There are 10 hidden switches. A switch that is on adds its own fixed numbers to the row, and there is some noise. The rows also spread widely along 12 directions, which tell nothing about the answers.
Some rows, each with its switches (1 for on, 0 for off) after it:
[ 13  11  -6  -8  18  14 -20   3   6  -3   6 -23  -4   7   6  -9  15  -3
  12  -8   5   5 -16 -29  18  43  13   8 -15  -4  28  16  -5  11   1  -3]
1 1 0 0 1 1 0 1 1 0
[-15 -17  13  -2   4  15 -21 -13  10   5 -11  -7   5   9   6 -30  -1   1
  -4 -21  25  -1  10   6  20  14  -4   5 -11  -5  30   4  14  11  24  17]
1 1 0 0 1 1 0 1 0 1
[  6  -7   4  -9   2  13 -36 -19  32  -8  19 -22  -8   1 -15 -27  -8   5
 -12  -4  17  -1  -6 -15 -10  42  24   4  -9   2  10  30  -8   7   5  11]
0 1 0 1 1 1 0 1 0 1
[ 26  13  15  -1   0 -10 -13  14   0  22 -53  15 -15 -24  10  -7   8  32
  31  -4  25  43  13 -13  15   9 -19  15  -4  22   6   8 -19   7  21   3]
1 1 0 1 1 1 1 1 1 1
[ 19   4  -5  15   6  27 -15  18   8 -15   5 -19  -6  -1  15 -19  -8 -13
  11  -6  -9  -9   3 -18  -9   9   9   4   5 -13  15   9   5  24  -5  15]
0 0 0 1 0 1 0 0 1 1
[ 20   4 -13  26  20  13 -13  -3  18 -16 -33 -15  -4 -22   5  12  15   7
 -11  -6   2  10  19  -2  -9  -4  -5  -9 -10   5  -5 -12  -8  15  45  23]
1 0 0 0 1 1 0 1 1 0
[ 11 -12  -1  38 -28 -16  -8   9  -9  15   2  -7  -7  -8  16 -32 -18  18
  40  17  24  17  24   1   7   7 -26  22  22   3  21  -1   6  28  -5  10]
1 1 0 1 0 1 1 1 0 1
[ 25 -16 -11  23   8  -8   7   0  15  -4  -9 -22  -1 -11   2   4  -3  20
 -11  22   0  19  11  -6  -3  -6  -9   3  -7   2  -2 -15 -23   0  22  20]
1 1 0 0 1 0 0 0 0 1
[ 29  14   6  -8  10  12   5  35  10  19 -13  -3   0  -4  25   1   7   8
  13 -13 -27   8  -7 -17   5  -6  -6   1   6 -16   6   2 -14   1  -3  14]
1 0 0 0 1 1 1 0 0 0
[ 12   7 -11 -11  17   4  -3  10   7 -21  33 -23  -3  -8 -19 -14  -3  30
 -11  15   1  16  17  12   3   2  -1   3   6 -10   9   0 -25  27  11  -4]
0 1 1 1 1 1 1 1 0 1
[-16  -6   4   7 -18   0 -21  -8  10  21  10  -8   9   6  -7 -12   1   1
   6 -10  15  -1  -1  12  22  30   0   1   6   1  41  35  19  13   6  12]
0 0 0 1 0 1 1 1 1 1
[  9 -13 -14  17 -22   6 -26  -9   9   5  16 -24 -12  -5  -4 -35  -3  -7
  15   0   4   5  18  -1  11  13 -14  13  17  16  28   0  10  19   3   2]
0 0 1 0 0 1 1 1 0 0
[  1 -16  27  12 -17   9  -9  10  34  18 -29   2   4  -3   5 -14 -32  21
   0  -8   3   4  20  22 -10   2   4   2 -15 -22 -37  22 -11 -13  16  53]
0 0 0 0 0 1 1 1 0 1
[ 23 -12  -6   1  -1  -4  12  22  18   9 -10 -15  -4  -6  -2  -8  -1  18
  -8   8 -11  20  17  13  22 -16 -21   4   8   1  12  -5 -21  -5  16  16]
1 0 0 0 1 1 1 1 1 0
[  1 -24  -6  18 -22 -11   6   5 -18   8  23 -16   0   8   7 -36 -12   1
  17  18  22  10  14   8  28 -11 -31  19  25   5  61 -11  13  27  -9  -1]
1 0 0 1 0 1 1 0 0 1
[ 15  -7   8  -2 -19  -5  -5  19  33  13  26 -11  -2  -3 -10 -17 -17  28
   2  11 -20  10   0   8  -9  11   2   4  16 -11  -6  27 -20  -7 -14  15]
0 1 0 0 1 0 1 0 0 1
[  4  -4  29  -4  -4  16  -3  17  -8  -2 -18   3 -14   9  21 -31 -28   9
  14   1  31  13  12  -5  -3  -6  -5  14 -14 -24   7   9  -4  21  -5  18]
0 1 1 0 1 1 1 0 0 0
[  1  16 -11  30  -5  16 -26  19  10 -25  15 -29 -11 -21  -6  -5   0  10
  18  -5  -3   7  21  11  -9  27   8   2   7  -3 -17  16  -9  21   6  17]
1 1 0 0 0 1 1 1 0 1
[  1  17  10  -4  15   1   0  12   3   1  -2  -2   5  -4  -6  12   1  33
  -4   5   7  18   7  15   0   8   5  -4  -9 -23 -10  13 -20  11  17  14]
0 1 0 1 1 1 1 0 0 0
[  9   2   5  -1  -3   3   3  28  17  15 -30   8  -8 -28   3   3   7  23
 -10 -15 -16  27  21  22  14 -32 -28  -7  19  13   4   6 -16   4  26  19]
0 0 1 1 1 1 1 0 0 1
[ -6   3  20 -13   8   0   7   4   7   7   3   5   9   8  -9   3  -5  29
  -9   6  13   7   1  20   1  -3   0  -6  -7 -29  15  22  -6  15  10  14]
0 1 0 0 1 1 1 0 1 0
[ -4  11  -7  -2  13  29 -26   5  23 -14  18 -29  -5  -2 -15  -5  11   2
 -16 -17  -7  -1   7   8   4  30  24  -5  -5  -4   0  23  -9   8  14  15]
0 1 0 1 1 1 1 0 0 0
[  2   4   7  14 -10   4 -13  23  -1   7 -13  -3  -7  -9  13 -21  -4  19
  28  -3  15  17  19   7  15  15 -16  12   1  -5  11  15   1  22   4  11]
1 1 1 0 1 1 1 1 1 1
[ 12  -1  -4   9  -4   0 -18  -6   5  -4 -19 -11 -15 -19  -3  -4   4   5
   0   2  24  24   8  -6   8   7 -11   5  -8  22  25  10  -9  15  22   6]
0 0 1 0 1 1 1 1 1 1
[ -7  -7  -9  31  -5  18  -8  16  -5   1 -11 -32   5   4  23  -3  -5 -13
   6  -9  12   4  11   4  22  20   5  10 -27 -11   5   1  -2   5  16  33]
0 0 0 0 1 1 1 1 0 1
[  7 -16   7  14  -3   0   2   7  -7   3 -11  -8  -8   8  21 -23 -14   2
   6   9  30  12   4 -12   9  -4 -14  10  -2  -5  36  -2   3  19   3  13]
1 1 0 1 1 1 0 0 0 0
[ 11   8   4 -25  16  11  -5  12  -3  16   4  -9   9  13  19  -2  15   0
  11 -15  -6   8 -25 -29  30  27   5   6 -17 -12  39  12  -5   4  -5  -5]
0 1 1 0 1 0 0 1 0 1
[ 26 -26 -20   8  -2  27 -12  19  18  -1   2 -42 -11  11  10 -57 -17 -13
   5   3 -11   3  25 -13  31  12   0  28  -5   2   7 -18 -13  -7   0  15]
0 0 0 1 1 1 0 0 1 1

New rows, each followed by its switches (1 for on, 0 for off):
[ 11   8  -5  22  12  16 -20  -6   9  -9 -13  -5   0 -16   9   2   7   1
  -2 -14   2  -3  11  -5 -18  -4  -1 -11   7  -3   8  -4   8  28  30  17]
0 0 0 1 0 1 0 1 0 0
[ -6  30  -8   2   9  17 -26  13   9  -6  26 -19  12  -2 -11  15  12  13
  13 -11 -15  -4  -3   7   2  51  26  -7 -14 -25  -6  39  -5  19   2  12]
0 0 1 0 0 1 1 1 1 1
[  0   2   7   8  -4  -2 -13  -3  10  11 -16   5   5  -9  -9  -5   0  26
   6  -1   9  13  15  16   3   5  -8   0   3  -4   6  12   2  13  21  13]
0 0 0 1 0 1 0 0 1 1
[  6  16  -1   9  11  16 -18   2  16 -29  14 -18  -1  -9  -7  11  -1   5
 -11   0   1  -2  -7  -2 -27  16  21 -12  -7 -18   3  26  -6  23   8  15]
0 0 0 0 1 1 0 0 1 1
[  9 -25  -9  24   6   2   2  -6  -7  -3   4 -26   6  19   8 -30 -18   5
  13  24  29   1  15  -6  19  17  -2  19 -16 -14  26 -13   1  20   5  17]
1 1 0 1 0 1 0 0 1 1
[ 21  -5  12   8 -24 -21  14  33   6  16   0   5  -6 -15  11 -15 -19  31
  18  14  -3  26  12  11   0 -25 -35   8  29  -7  11   5 -14  11  -9  11]
1 0 0 0 1 1 1 1 0 1
[ 35 -28  -4   6  -3  -4   5   3  24   8  -3 -15  -3   0   7 -31 -27  15
 -10  19   0  12  14  -9  -1 -13 -11  13   2  -7   6 -14 -22  -1  11  22]
0 0 0 1 1 1 0 1 0 1
[ 17  12   4  -6  13  -7 -11  -3  29   4  27   0  14  -8 -16  -2   2  40
   6   7 -20  -1   0   5 -20  20   6  -8  12 -25 -10  15 -12  16   7   7]
1 1 0 0 0 1 0 1 0 1
[ 22   6  -3  14 -13 -12  -5  27  32   7  13 -14 -11 -26  -6   7  -1  23
   3   7 -19  20  -2   1 -12  12  -7  -3  20   6  -3  29 -26  -2  -4  19]
1 1 0 0 1 1 1 1 0 1
[ 40  10  18 -17   5  -3 -12  17  17  34 -37  16  -6 -11  28  -7   4  13
  22 -15  -6  22 -20 -42   3  15  -5   8  -1   4  11  16 -17  -7   0  10]
1 0 0 1 1 1 0 1 0 1
[ 26   3   3  13  -8  -6   8  25   2 -10  24 -13  -6  -8   8 -16 -24  29
  16  26   1  17   9  -2 -20  -9  -7  10  14 -23  -2   3 -23  21 -13   7]
0 1 0 0 1 0 1 1 0 1
[ 10  22  18 -12  14  11  -7  22   3  -4 -29  -1   2 -11  -1   2  -9  44
  12  -4   6  27  22  15  -1   9  11   7 -31 -30 -53   4 -37  -2  23  20]
0 0 0 0 1 1 1 1 0 1
[-15 -12  18  14  -8  -3  -7  -8  -5  18 -14  13  11   3  13 -16  -9  12
  10  -7  31   2  11  13   7  -2 -16   2   3 -15  34   9  21  28  20  18]
0 1 0 1 0 1 0 1 0 1
[  4   1  -1  13  -9   0 -15  10  25   4  -6 -12 -17 -20   0  13  12  -3
 -13 -15   7  16 -12  -5   4  10  -5 -11  13  28  35  38  -6   3  11  19]
1 1 0 1 1 1 1 1 0 0
[  0   1   3 -22  17  10  -4   6   6  16  -6 -10  16   9   9  10  20   1
 -11 -24  -1   7 -19  -8  40  18   3  -5 -12   1  44  16  -5  -3  16   8]
1 0 0 1 1 0 1 1 0 1
[ 23  -8  11   9 -12  12 -19  12  38  23 -12   1  -2  -6   4 -36 -19  20
  17  -8 -13   0  25   4  -9  12   1   8  12 -11 -16  19  -5   3   7  32]
0 1 0 1 0 1 1 1 1 1
[ 22 -19  -7  14  -6   0  -6   1   9 -15  -3 -31 -11  -7  -4 -22 -26  17
  -7  24  23  24  22   0   0   2   0  17 -12   5  -5  -6 -29   1  13  18]
0 0 0 1 1 0 1 1 0 1
[ 19  -9  -3  16   0  -2   3   5  12  11 -23  -8  -1 -14   8   0  -2  15
  -8   3   2  17  21   8   1 -25 -18   1   1  -1   0 -16 -12   5  33  24]
0 0 0 0 1 1 1 1 0 0
[ 11  -4 -26  16   3  15 -22  -1  12   3  21 -26   1  -6  -2 -29  15  -1
  14  -7 -25  -3  24   1  16  13 -10   9  17   5  16 -19   9  22  14   0]
0 1 1 0 0 1 0 0 0 1
[  7  -4 -24  32   2   1 -14   1  19   5  11 -37   5  -7  -3   6  12   6
   0   5  -4   8   7   2  14  34   4   4 -12   6   1   3 -12   2  21  23]
1 1 0 0 1 1 1 1 0 1
[-18 -19  16 -22  10  21  -6   1   5   3 -24  -8   2  12  -7 -34  -5  15
 -18 -17  23  16  26  25  42  -5  -7  12 -19  -3  14  -7  -7  -5  32  15]
0 1 0 1 1 1 0 0 0 1
[ 31   4 -15  33  -1  17  -5  30  21  -3 -16 -28 -16 -20  13  -5  -4   5
   6   3 -22  14  24  -5  -9  -3  -1   7   0   0 -31  -9 -26  -3  14  31]
0 1 0 0 1 1 1 0 0 0
[ 18   3  -3  14  -4  -6 -20  -5   3  20  -9   6   6  -8  13  -8  16   8
  26 -10   3   6  -3 -19   8  18 -16   2  20   9  42  10  18  24   8  -3]
1 0 0 1 0 0 0 1 1 1
[ -4   6 -18  23  -2  27 -28  16  -2   9   8 -24   3   5  24 -21  20 -17
  29 -23 -14  -6   5 -12  27  37  -2   9   3  -1  32   6  24  23   1   2]
0 1 1 0 1 0 0 0 1 1
[  3  10  21   1  -5   5   2  28   7 -19   7   3  -3 -10  -1   0 -18  26
   8   5   2  10   4  12 -21  -8  -1  -6   9 -27   0  32  -9  21  -9  12]
0 1 0 0 0 0 0 1 1 1
[ 30  -5  -4  19  -4  -7  -7   7   4  14 -14  -6  -8 -14  17 -16   1   8
  27   4  -1  15   5 -22   4   3 -19  12  10  11  19 -10  -4  10   6   9]
1 1 0 0 0 1 0 1 0 1
[  4 -16 -28  39 -17  11 -19   6  13   7  26 -52  -4  10   5 -26  -7 -13
  12   9   2   0  15  -2  19  44  10  19 -11  -2   4   2  -3   1   1  24]
0 1 0 0 1 1 1 1 0 0
[ 26  -3   8  10 -17  -9 -15  -2  24  17   4   7  -9 -14   5 -16  -2   5
  16   1  -4   3  -9 -20 -22   3 -14  -1  31   9  39  24  11  23  -6   5]
0 1 0 0 0 1 0 1 1 1
[  0  -5 -11  12  12  14   3  20 -17  -5  16 -28   3  19  20 -25  -1   2
  14   5  10   2  13  -2  30  12  -6  17  -5 -24  25 -16   2  22  -1   5]
1 1 0 1 1 1 0 0 0 0
[  9  18   1  13  22   9  -3   4  10   7 -19 -14   7   1  11  40  11   2
  -5   1   7   6 -22 -18  -6  35  29 -10 -42 -21  -4  29 -15   2  17  33]
0 1 0 0 1 1 1 0 1 0
[  8  -2   6  29  -2   6 -22  -9  25  -8  -9 -10  -1 -10   7  10 -13  10
 -12   3  13   0  -6 -10 -39  19  21  -9 -11 -11 -11  27  -4  13  14  34]
0 0 0 1 1 0 0 0 0 1
[ -6  -1  23  10 -18   6 -11  24   7   2   3   2 -11  -1  23 -15 -11  -2
  12 -14  14   1 -10  -6  -8   6  -8  -1  14 -14  31  34  11  19 -15  17]
1 1 0 0 1 1 0 1 0 0
[  8 -22   7  -4  12  14  -4 -13  25  -3  13 -16  11  21   5  -7 -16  -5
 -33   3   7 -16 -19 -13 -12   7  21  -8 -15 -26  25  16  -1   5   5  28]
0 0 0 1 1 0 0 0 0 0
[ 20  22  -3   8  10  -5  -3  12  12  -8  -2  -4   3 -29  -2  39  14  17
  -5  -1 -19  15 -14  -8 -21  -2   2 -18   5  -4   0  19 -18   9  14  10]
0 0 0 0 0 0 0 1 0 1
[  3  -9  13   4  -7   5  -1   5   6  31 -28  12  10  -4  18 -10   3   4
   7 -23  -3   4  13  12  17 -23 -26   0  12  -3  25  -5  13   9  27  23]
0 0 0 0 0 1 1 1 0 1
[ 18   1  16  -8  -8 -11  -5  16  17  20 -17   7   3 -12   2   3 -10  35
  15   1  -8  22  -3  -3   4  14  -7   2  -6 -10 -15  23 -24 -12  -2  18]
1 0 1 0 0 0 0 1 0 1
[ 31 -12  23 -27  13   2   7   1  25   5   8   5   5   5   0 -14 -24  24
  -9  10  -5   1  -9 -14 -20  -9   7   0  -4 -28   7  14 -21   6  -5  20]
0 1 1 0 0 0 1 1 0 1
[ -8 -31 -16  37 -24  -3 -17 -12  32  10  19 -41  -2   3 -12 -13 -15  -2
 -19  13  16   1   7  12  10  35  10   6 -10  11  12  23  -5  -6  13  38]
0 1 0 1 1 1 1 0 0 1
[ 28 -12 -12   5  12  23   0  28  24 -11   1 -35 -13   3  15 -21 -14 -10
 -13   0 -13   5   5 -22   6   3  11   8 -10  -9   2   0 -26  -7   3  28]
0 1 0 1 1 1 0 1 0 0
[ -6 -23  -7  23 -27  -3  -3   6  -1 -10  16 -25  -9   3  -7 -24 -13   2
  -2  16  18  12  15  18  15  -4 -18   8  11   3  35   6   6  13   0   4]
0 0 0 0 1 0 0 0 1 0
[ 15 -11  -9  17  25  18   1  -7   4   9 -23 -13  16   5  27  -2   5  -7
 -11  -6  -3  -6   9 -12   7 -11  -5   0 -22 -19  11 -30   3  16  36  29]
0 0 1 0 1 1 0 0 0 1
[  0   3   2  -5   6   4  -8   5 -13  20 -23  -2   1  -3   4 -15  15  19
  26  -9  10  24  21   8  43   9 -21  16  -9   7  17 -13  -4  10  20   0]
1 1 1 0 0 1 1 0 0 1
[  6   0  -9   8   9   0 -27 -13  22  22  -6   4  18 -14  -5 -15  24  39
   5 -18 -15   7  29  19  16  11 -19  -2  18   1   1 -12   8  18  44   5]
1 0 1 1 1 0 0 1 0 1
[  8  17  27 -22   3   8 -10  17  16  15 -17   4   7  -3   1  10  -3  31
   6 -10  -7  18 -10   1  -2  21  17  -1 -19 -21 -25  32 -25 -14   1  20]
0 0 0 0 1 0 1 0 0 1
[  8   7   3   0  20  -6   4   5   4 -12 -10 -21  -2  -3   2  36   2   7
 -15  11  25  23 -31 -23   4  29  18  -6 -42  -4  13  28 -33  -6   9  22]
1 1 0 0 1 1 0 1 0 1
[ 11  -5   6 -17   3  15 -22   5  16  22  20  -2  14  16  18 -40   3   8
  15 -24 -15 -13  -5 -13  16  22  -3   7  20 -17  36   6  17  15  -6  -2]
1 0 0 1 1 0 0 1 0 1
[ -4  18  13 -15   7  10  -4  12  -2  14   1   7  15   4   5   6  14  23
   6 -17 -11   7   1  16  11  -1  -4  -5   5 -25  11   8   2  12  11   1]
0 0 0 0 1 0 1 0 0 0
[  4  10 -16   0  17   8 -16   4  17  10  14 -17   6  -3   7  20  34  -4
 -10 -21 -16   1 -24 -18  20  33   5 -16   4   7  46  26   3  11  11   4]
1 1 1 1 1 0 0 1 0 0
[ 22   2   8  -4  -1  -8  -4   4  13  -5  25 -12  -6   2  -8 -16 -26  30
   4  29  16  16  -3  -8 -21  18  13  10  -2 -20  -3  21 -26  17 -13   8]
0 1 0 1 1 1 1 0 0 1
[  1  -7  17   5  -1   1 -15  -7  16   5   0   2   8   2   2 -21 -18  30
  -1   1  23   2  15  14 -11  10   1   2   1 -23  -2  13   1  21  16  24]
1 0 0 1 1 1 1 1 0 1
[ 27  -3   4 -19  12 -12   6  -5  22   4  31 -13   9   8 -13   3  -9  26
 -14  24  -7   5 -21 -11 -10  11   8   0  -3 -20  15  14 -26   4  -7   8]
1 0 0 0 1 1 1 0 0 1
[-13   8  -7  -1   5   8 -24 -13  16  15  -1  -9  12  -4 -12   7  27  13
  -9 -22  -9   4   5  18  17  18  -2 -10   0   1  10   6   7   4  33   7]
0 0 0 0 1 1 0 0 0 0
[  9  -3   8 -15   6   6 -11  -9  -7   7   9 -12  10  20  -3 -29  -6  18
  25   7  19   7   6  -6  22  28   6  20 -16 -18  22   2  -3  14  -1  -5]
0 1 0 0 0 0 1 1 1 1
[ -5 -11   3  12 -22 -13  -2   1   9   7  17 -17  -3   3  -7  -6 -15  15
  -5  18  14  13  -2  12   4  12  -5   4  -2  -9  13  20  -7   1  -5  13]
0 0 0 0 1 1 0 0 0 0
[ 10  16  -6  23   6  21 -24  18  10  13 -13  -5   4  -8  25  -6  15   2
  24 -22 -17  -2   5 -12   1  23   3   1   7  -6   8  12  13  20   9  12]
0 1 0 1 1 0 0 0 1 1
[ 10  -5   3  14 -16  -6 -19 -11  13  27  14  -6   9   4  10 -22  -9  10
  20   3   7  -2  -2  -8  -6  26  -2  10   4 -13  15  13  10  17  -2  15]
0 0 0 0 1 1 1 1 0 1
[-12  -2  -7  11  15  10 -11  -5  -4  -9  -6 -25   3   5  -1  -4   6  11
  -4  -2  27  11  19  14  26  23   0   5 -28  -8   8  -4  -7  17  31  16]
1 1 1 0 1 1 1 1 0 0
[ 16  24   1  -8  22  24 -16  11   2   9  -4   1   8  -4  21   4  28  -4
  18 -32 -25  -5 -13 -25   1  10   3  -7   9 -13  23   3  10  19   9  -4]
0 1 0 0 0 0 0 1 0 0
[  2   5  11  12 -13   0 -19  13   5   0   5 -13  -1   0  14   0 -10  11
  19  -1  13   9 -15 -14  -5  39  12   5 -12 -15   1  35  -6   4 -15  16]
1 0 0 0 1 0 0 1 0 1
[ 13   4  13   8  22  14 -16 -16  22  11 -37   0   7  -5  12  14   4   9
 -10 -13  14   2   0 -11 -16  12  16  -8 -30 -16 -12   6  -8   5  41  36]
0 1 0 0 1 1 1 1 0 0
[ 14 -17 -16  21 -23  12 -14  16   2   0  23 -35 -17  -2  13 -54 -11 -14
  22   2   2   7  22  -8  20   4 -18  27  21  13  35 -13   3  19  -7   0]
0 1 0 0 1 1 1 1 0 1
[ -8  18  -5  13   3   3  -3  14 -23  -3   7  -7   2  -7  10  18  19   2
  14  -9  16  15  -4   1  18   6  -9  -4   8   1  44  14   8  30   9  -5]
0 1 0 1 0 0 1 1 0 0
[ 10   8 -21  46 -15  -1  -7  29 -10  15   9 -19  -1 -13  25  -8   0   4
  38   5  -6  11  20  -2  13  19 -15  13  12  -3  11   2   3  29   0  15]
0 1 1 1 0 1 1 1 0 1
[ 33  -8   0   6  -6  -3   1  20  43   2  20 -15  -6  -5   1  -7 -18  10
 -10  15 -23   1 -14 -17 -26   8   9  -5   9 -13   5  32 -23  -1 -13  26]
0 1 0 0 1 1 0 1 1 1
[  4  -7   3   5  -7  16 -20  -3 -16  15  -8 -11   5  17  12 -53 -10   8
  44  -1  17   3  33   3  30  19  -7  34  -8 -15  10 -22  14  22   5   0]
0 0 0 0 0 1 1 0 1 1
[ -2 -20  23 -29  -6   0 -12 -10  25  47 -12   4  12  26   7 -21  -6   5
  -7 -18  11   1 -20  -9  31  30   4   6 -19 -11  31  29   1 -21   5  21]
0 0 0 1 1 1 0 1 0 0
[  4   7  13   9  -9  19 -32   6  21  11 -24   9  -9 -23   8 -22   5  19
  16 -27  -7  10  27   9 -11  -2 -13   0  18   6  -8   8   7  19  21  14]
0 1 1 0 1 0 1 0 0 1
[ -4   0  22 -16   9  11  -4   2   9 -13  14  -5  12  16  -8  -5 -21  25
 -11   9  16  -2  -3  14 -11  12  21  -2 -19 -43   1  26 -10  15  -1  16]
0 0 0 0 1 0 1 0 1 1
[-11 -13  -5  21 -10  13  -5   6  16   4  20 -25  10  15  -1 -12  -9  -1
  -9   1  -1 -11  11  23   9  12   5  -1  -2 -24  14  15  11  11   7  28]
0 0 0 0 1 1 1 0 1 0
[ -4  -3  17 -12  -3  -2  -4   7  -2  -1  -4  -8  -4   7   7   8 -10   5
  -8   0  30  17 -26 -12   7  17   9  -2 -18 -10  30  37 -12   0  -5   9]
0 0 0 1 1 0 0 1 0 0
[  3  19   7  14 -10   8  -5  40  -6   3 -27  -1 -17 -29  18   6  10   7
  20 -19   4  30  11   4  10 -11 -22   1  12  12  11  12  -9  12  13   9]
0 1 0 0 1 1 1 1 0 1
[ 21  18  -9  16  22   3  -7  10   7   5 -11 -18   6  -3  14  26   7   8
   8   8   7  11 -21 -33  -2  48  26  -1 -38 -15  -1  25 -21   5  10  23]
0 1 0 1 1 1 0 1 1 1
[ 31  -5   0   6   2  12 -16   2   3   0   0 -16 -12   1  24 -35 -10  -6
  21   3  10   6  -3 -40  -7  14   0  20  -3  -3  22  -8  -4  19  -6   3]
0 1 0 0 1 1 0 1 0 1
